There are 3 nested groupings, the coarsest first. Each group lies inside one group of the grouping before and may be the whole of it. The rows also spread widely along 10 directions, which tell nothing about the answers.
(in the rows, 128 means zero)
Some rows, each with its group in each grouping after it:
[ 89 134 156 191 111 137 141 174  98  94 104 182 136 180 127 127 138  83
 189 138 204 171 127 119 130 126 125]
z_525 z_173 z_94
[162 121 151  86 123 134 197 143  94 102  57 109 150 106 181  99 109 178
 128 177  88  72 124 118 121 113  85]
z_797 z_742 z_51
[120 158  94 143 117 155 141 117  85 140 158 137 130 106 128 126 109 107
 140 152 168  99 134 141 115  69  86]
z_797 z_742 z_614
[136 150 160 122 112 174 154  93  75 133  56 133 125 134 105 201 156 182
 145 189 113 113 140 111 121 149  76]
z_525 z_173 z_618
[110 120 116 101 139  93 131  89 129 176 174  69 131  86  96 109 111 119
 134  71 128 115 117 127  96  88 147]
z_797 z_742 z_430
[182 108  98  87  94 195 144 107 138 167 106 147 150 168 135 103 118 116
 148 120 148 100  72 136 174 148  69]
z_525 z_496 z_613
[171 150 123 114 132 195 103  44 133 149 112 132 106 151  78 158 202 147
 106 148  96 105 127 139 137 195 138]
z_525 z_173 z_610
[141 115 127  92 152 118 155 110 160 144 139  85 124 125  93  67 132 154
 122  60 103 124  92 146 104 124 171]
z_797 z_555 z_490
[125 137 123 110 152 183 113  97 147 127 138  98 127 151 140 143  98 169
 145 117  99 146 157  74 149 234 127]
z_525 z_173 z_94
[119 135 105 144 114 130 167 155 116 125 138 134 141 135 132  89 103 119
 144 114 171 125 104 146 119  73  98]
z_797 z_555 z_490
[143 179 121 106 170 217 170 126 138 114 122 113 106 136 101 115  88 222
 132 122  80 126 138 134 110 155 116]
z_525 z_173 z_610
[124 125  86 168 109 107 112  93 140 157 174 136 137 146 132  70 150  98
 125 110 180  95 112 150 123 129 139]
z_797 z_555 z_490
[169 156 114  85 150 159 123  89 110 161 168  99 120  87 117 108 101  71
 129 117 108  76 132 142 146  82 124]
z_525 z_173 z_610
[144 125 132  87 132 146 150 133 113  84  98  94 141 104 143 162 137 102
 108 135  95 148 132  99 153 115 100]
z_797 z_742 z_430
[129 109 153 124 104 120 176 135 119 155  80 143 147 156 119  93 127 154
 168 120 152 105  90 139 110 123 109]
z_525 z_173 z_94
[142 164 113 164 132 159 119 113 131  79 120 135 133 139 153 138 160 110
  89 165 114 117 166 126 153 161 109]
z_525 z_173 z_94
[132 127  60 125 133  94 115  93 173 147 206  69 148 100 146  70 105  96
  80  68 125 100 126 136 139 111 127]
z_797 z_555 z_490
[149 151 148  88 159 163 132  67 127 144 112  83 108 111  77 156 151 173
 117 116  65 115 139 124 113 160 148]
z_525 z_173 z_618
[125 130  90 137  79 126 152 121 104 123 112 119 158 120 119 179 147  91
 100 138 164 138 107 132 149  59  38]
z_797 z_555 z_490
[118 161 140 138 129 152 151 112  87  94  93 115 119 109  96 186 167 153
 111 165 115 139 147 126 102  99 106]
z_797 z_742 z_51
[ 80 133 133 168 115 116 126 135  81  96 127 122 143 119 163 166 120 104
 154 169 165 145 171  80 129 133 101]
z_797 z_742 z_614
[ 99 110 141 123 128 113 164 142 144  97  94  96 141 138 105 138 150 166
 124  92 118 179 112 110 107 137 130]
z_797 z_742 z_430

New rows, each followed by its group in each grouping:
[ 94 153 125 155 135 132 182 144 150  93  97  96 142 136 116 140 110 225
 107 118 100 151 146 118  99 142  89]
z_525 z_173 z_610
[182 128 139  70 153 170 186 151 133  80  79 108 132 128 162  81 114 164
 114 135  69 110 113 126 145 140 120]
z_797 z_555 z_490
[173 127  90  61 140 198 121  58 159 171 150 101 110 133  62 122 162 149
 106  77  96 125  83 148 128 155 142]
z_797 z_742 z_430
[170 124 124 107 143 140 135 110 129 112 128 123 129 122 159  60 148 107
 116 136 108  78 122 140 133 143 160]
z_797 z_742 z_51
[126 153  95 108 163 124 136 108 163 141 190  62 132  89 109  91  80 121
 100  55  93 117 138 136 122  97 137]
z_525 z_173 z_618
[122 104 146  99  96 136 139  90 112 151  74  98 153 137 103 208 147 140
 142 123 122 152 116  85 149 160  74]
z_525 z_173 z_618
[156  96 168  66 112 103 151 106  93 159  83  80 154  93 137 147 117  77
 154 127 111  97 110 104 153  88  96]
z_525 z_496 z_613
[126  85  98 108 128  67 108  97 178 149 182  66 152 117 123  79 137  57
 105  33 135 138  99 121 148 126 166]
z_797 z_555 z_490
[130 139 100  96 125 159 172 167 103 124 149 108 146 108 147 113  48  98
 155 107 152 136 111 118 148  53  66]
z_797 z_555 z_490
[ 92 130 102 171  99 119 133 126 152 102 118 102 158 144 106 181 150 114
  97  98 149 185 127 115 144 117  74]
z_525 z_496 z_613
[157 136 158  91 131 181 161 118 113 113  63 113 126 136  97 168 150 151
 133 139  93 142 113 123 137 129 102]
z_525 z_496 z_613
[140 174 144 137 138 121 191 143 100 102  96 115 132  89 123 111 123 144
 102 155 101  81 143 167  96  40  95]
z_525 z_173 z_94
[146 173  96 120 166 168 149 138 154  94 163  97 130 109 150  86  79 131
  96 107  87 112 155 135 140 118 115]
z_525 z_173 z_94
[177 101 124  67 127 161 140  92 127 164 118 126 131 138 140  72 134 133
 149 122 117  79  90 129 137 164 139]
z_797 z_742 z_430
[ 84 146 106 150 114 136 169 169 116  76 117 101 149 124 121 186 104 133
 118 115 149 199 134 102 134  78  56]
z_797 z_555 z_490
[ 96 145 138 145 138  90 151 113 118 139 135  79 140  96 134 124  91 163
 134 125 114 101 163 111  98 115 113]
z_525 z_173 z_610
[137 134 157 143 147 147 135 101 109 118 101 152 104 150 121  84 182 171
 149 163 125  95 133 141  90 182 185]
z_797 z_742 z_614
[193 134 143  86 148 137 116  72 131 134 117 108 122 109 122 102 182  75
  95 131  77  70 127 149 149 136 164]
z_525 z_173 z_94
[119 158 149 159 165 163 145 136 159  72 104 132 110 168  98 111 165 179
 117 111  99 164 144 135 107 187 173]
z_525 z_173 z_94
[126 158  95 175 131 149  81  97 134 105 173 135 127 139 129 139 160  46
 106 133 151 133 160 125 164 149 132]
z_525 z_173 z_610
[123 170 122 185 145 151 131 104 140 107 129 143 113 153 117  97 163 178
 111 152 122 103 156 151 100 175 149]
z_525 z_173 z_610
[156 125 104  87 131 123 103  36 111 197 171  80 127  84 135 104 124 119
 124 132 112  43 135 122 118 138 138]
z_797 z_742 z_51
[153 116 165  46 159 151 142  86 107 163 118  84 106 101  80 124 137 138
 162  96  89 120 104 119 105 127 175]
z_797 z_742 z_430
[107 131 131 133 140  93 106  91 145 140 160  81 128 109  61 150 167  63
 110  55 128 162 125 133 125  96 166]
z_525 z_173 z_618
[131 111  67 138  87 113 102  80 138 160 169 120 155 125 133 123 159  63
 100 111 172 108 107 133 151 114  94]
z_797 z_742 z_430
[121 142 120 118 149 137 152 111 139 131 139  91 120 122 106 106 119 181
 124 100 108 128 126 129 100 133 141]
z_797 z_555 z_490
[ 65 148 151 203 139 105 128 129 124 128 144 138 115 157  79 111 146 143
 170  96 176 159 141 135  77 137 177]
z_525 z_173 z_618
[127  96 154 108 117  96 164 130 107 144  99 119 143 124 139  87 130 134
 163 124 143 104 103 121 106 118 137]
z_797 z_742 z_430
[167  91 132  94 116 155 119 103 133 124 101 132 138 165 150 110 165  97
 142 129 130 127  99 103 172 199 139]
z_797 z_555 z_490
[ 65 152 100 168 136 110 127 118 144 130 177  77 144 115 125 147  75 156
 128  88 137 154 169  93 114 140 102]
z_525 z_173 z_618
[ 99 151 141 125 163 142 100  82 122 163 177  87 107 117  88 141 105 126
 167  90 126 142 158 100 109 158 172]
z_525 z_173 z_94
[147 102  96 106  80 143 148  96 113 171 113 134 156 139 134 116 133 129
 136 134 163  89  83 132 136 118  70]
z_797 z_742 z_51
[143 116  76 117  94 176  98  85 114 171 168 147 138 148 114 131 138  58
 150 114 191 122  93 128 160 126  98]
z_797 z_742 z_51
[136 169 103 103 172 157 103  51 156 142 175  50 113  90  97 155 121 164
  81  95  54 115 172 111 124 172 142]
z_525 z_173 z_618
[161 136 174  50 148 173 152  87  82 174  96  95 114 101  92 155 107 146
 175 131  87  98 120 111 124 123 126]
z_525 z_173 z_618
[178 114 119  77 146 152 134 109 151 111 130 108 125 123 107  86 168  76
 100  84 100 124  91 150 146 115 166]
z_797 z_742 z_51
[132 110 172  87 128 133 131 119  74  94  80  99 138 101 144 194 151  77
 146 164 108 150 148  71 156 132 116]
z_797 z_742 z_614
[150 133 119 140 131 120 103  32 147 150 124 104 112 136 102 115 219 179
  82 143  96  80 134 145 102 200 170]
z_797 z_555 z_490
[139 131 147  96 163 172 127 104 138 122 128 118  95 143  56 120 180 129
 141  81 110 168 101 138 107 148 200]
z_797 z_742 z_430
[ 89 144  91 206 120 128 121 140 154  95 156 138 152 166 177  96 107 138
 125 129 164 136 164 106 141 192 107]
z_525 z_173 z_618
[126 145 106 160 125 148 121 136 112  99 150 145 130 142 152 108 133  80
 137 144 167 132 137 126 146 123 122]
z_797 z_555 z_490
[151 113 109  91 124 145 115  88 117 168 157 117 132 119 134  97 125  86
 150 115 144  96 108 122 141 133 134]
z_797 z_742 z_430
[123 208 108 179 175 166 111  94 124  93 173 112 102 109 141 118 121 160
  96 171  93  89 208 132 111 159 143]
z_525 z_173 z_610
[123 118 164 148 113 134 155 135 113 106  62 146 144 166 146 130 151 158
 156 157 135 128 130 106 131 183 115]
z_525 z_173 z_618
[151 146 175 102 153 154 166 136  76  75  69 115 120 103 161 130 134 150
 138 192  84 100 158 107 119 131 132]
z_797 z_742 z_51
[125 139 189 109 143 144 159 118  95 109  62 106 124 124 116 172 139 170
 153 157  89 135 151  96 115 156 125]
z_525 z_173 z_94
[163 122  99  85 109 161 133 126  90 142 147 123 149 110 170 122  83  43
 152 139 156 103 113 108 183  86  71]
z_797 z_555 z_490
[127 163 120 190 140 125 127 107 151  87 125 136 122 144 117  99 192 139
  79 134 116 112 152 162 112 153 156]
z_525 z_173 z_618
[ 87 136 115 188 114 126 148 137 122 111 124 148 136 158 143 103 135 177
 145 147 171 130 137 124  95 156 117]
z_797 z_742 z_430
[135 133 117 126 137 131 155 158 120  97 140 118 141 123 172  77  91 102
 139 124 138 118 130 121 142 107 119]
z_797 z_555 z_490
[129 114 117 107 119  73 143  70 122 174 138  73 143  77 121 106 141 141
 102 117 111  64 123 138  94  93 124]
z_797 z_742 z_614
[135 148 102 112 122 126 141  93  83 173 167 104 130  75 120 110 100 100
 136 133 148  66 125 148 104  41 101]
z_797 z_742 z_51
[ 72 148 118 177 155  83 113 132 144 104 187  77 141 107 155 109  83 106
 128  90 131 144 186  93 123 141 148]
z_525 z_173 z_618
[137 111 125  84 132 184  96  94 110 129 136 114 125 137 119 176 141  73
 158 119 135 167 126  76 170 179 132]
z_797 z_742 z_614
[137  87 155  78 104 105 158 132  98 165  99 103 165 117 153 122  82  84
 183 115 144 107 103  91 157 107  88]
z_525 z_173 z_610
[ 98 106 130 102 119 106 139 149 111  97 126  76 158  98 136 182 110  60
 134  95 136 189 130  74 157  89  94]
z_797 z_742 z_430
[165 144 115 101 123 148 153  82 112 143 110 106 124 107 105 131 160 152
  97 144 102  85 113 154 117  99 103]
z_797 z_555 z_490
[ 64 171 100 203 121 141 150 160 144  72 133 125 141 151  93 178 130 145
 104 103 158 205 150 125 116 104  78]
z_525 z_173 z_94
[ 84 137 104 130 113 153 130 124  96 115 141  97 145 111 128 208  97 117
 141 133 152 176 152  72 142 119  62]
z_797 z_742 z_614
[ 70 135 134 211 157  64 110 130 189  65 150  93 134 149 117 102 176 126
  89  76 120 178 170 118 109 185 198]
z_525 z_173 z_610
[156 114  71 105 105 178  96  74 129 172 172 140 134 143 118 117 145  68
 133 111 169 109  96 132 162 144 109]
z_797 z_742 z_614
[169 108 153  94 143 153 139 111 141 125  93 112 138 150 179  72 116 153
 150 141  89  87 131 102 151 215 145]
z_525 z_496 z_613
[130 104 131 101 103 152 126  89 135 150  93  97 148 150 107 182 143 138
 140 111 124 154 109  91 156 175  87]
z_525 z_496 z_613
[137 130 102 141 125  85 114 102 128 107 157  89 149  94 177 109 139  64
  85 137 122  95 156 116 153 113 122]
z_797 z_555 z_490
[112 124 116 161 102 114 112  55 142 180 126 111 135 149  89 139 173 165
 124 118 147 107 120 135 104 166 121]
z_525 z_496 z_613
[118 147 108 174 120 125 183 146 148 134 123 151 140 157 119  47 118 188
 128 107 155  94 104 178  88 106 112]
z_525 z_173 z_618
[144  82 106 109  77 100 160 142 136 115  91 126 176 134 145 120 161  65
 104 107 157 134  73 132 162  84  73]
z_797 z_742 z_430
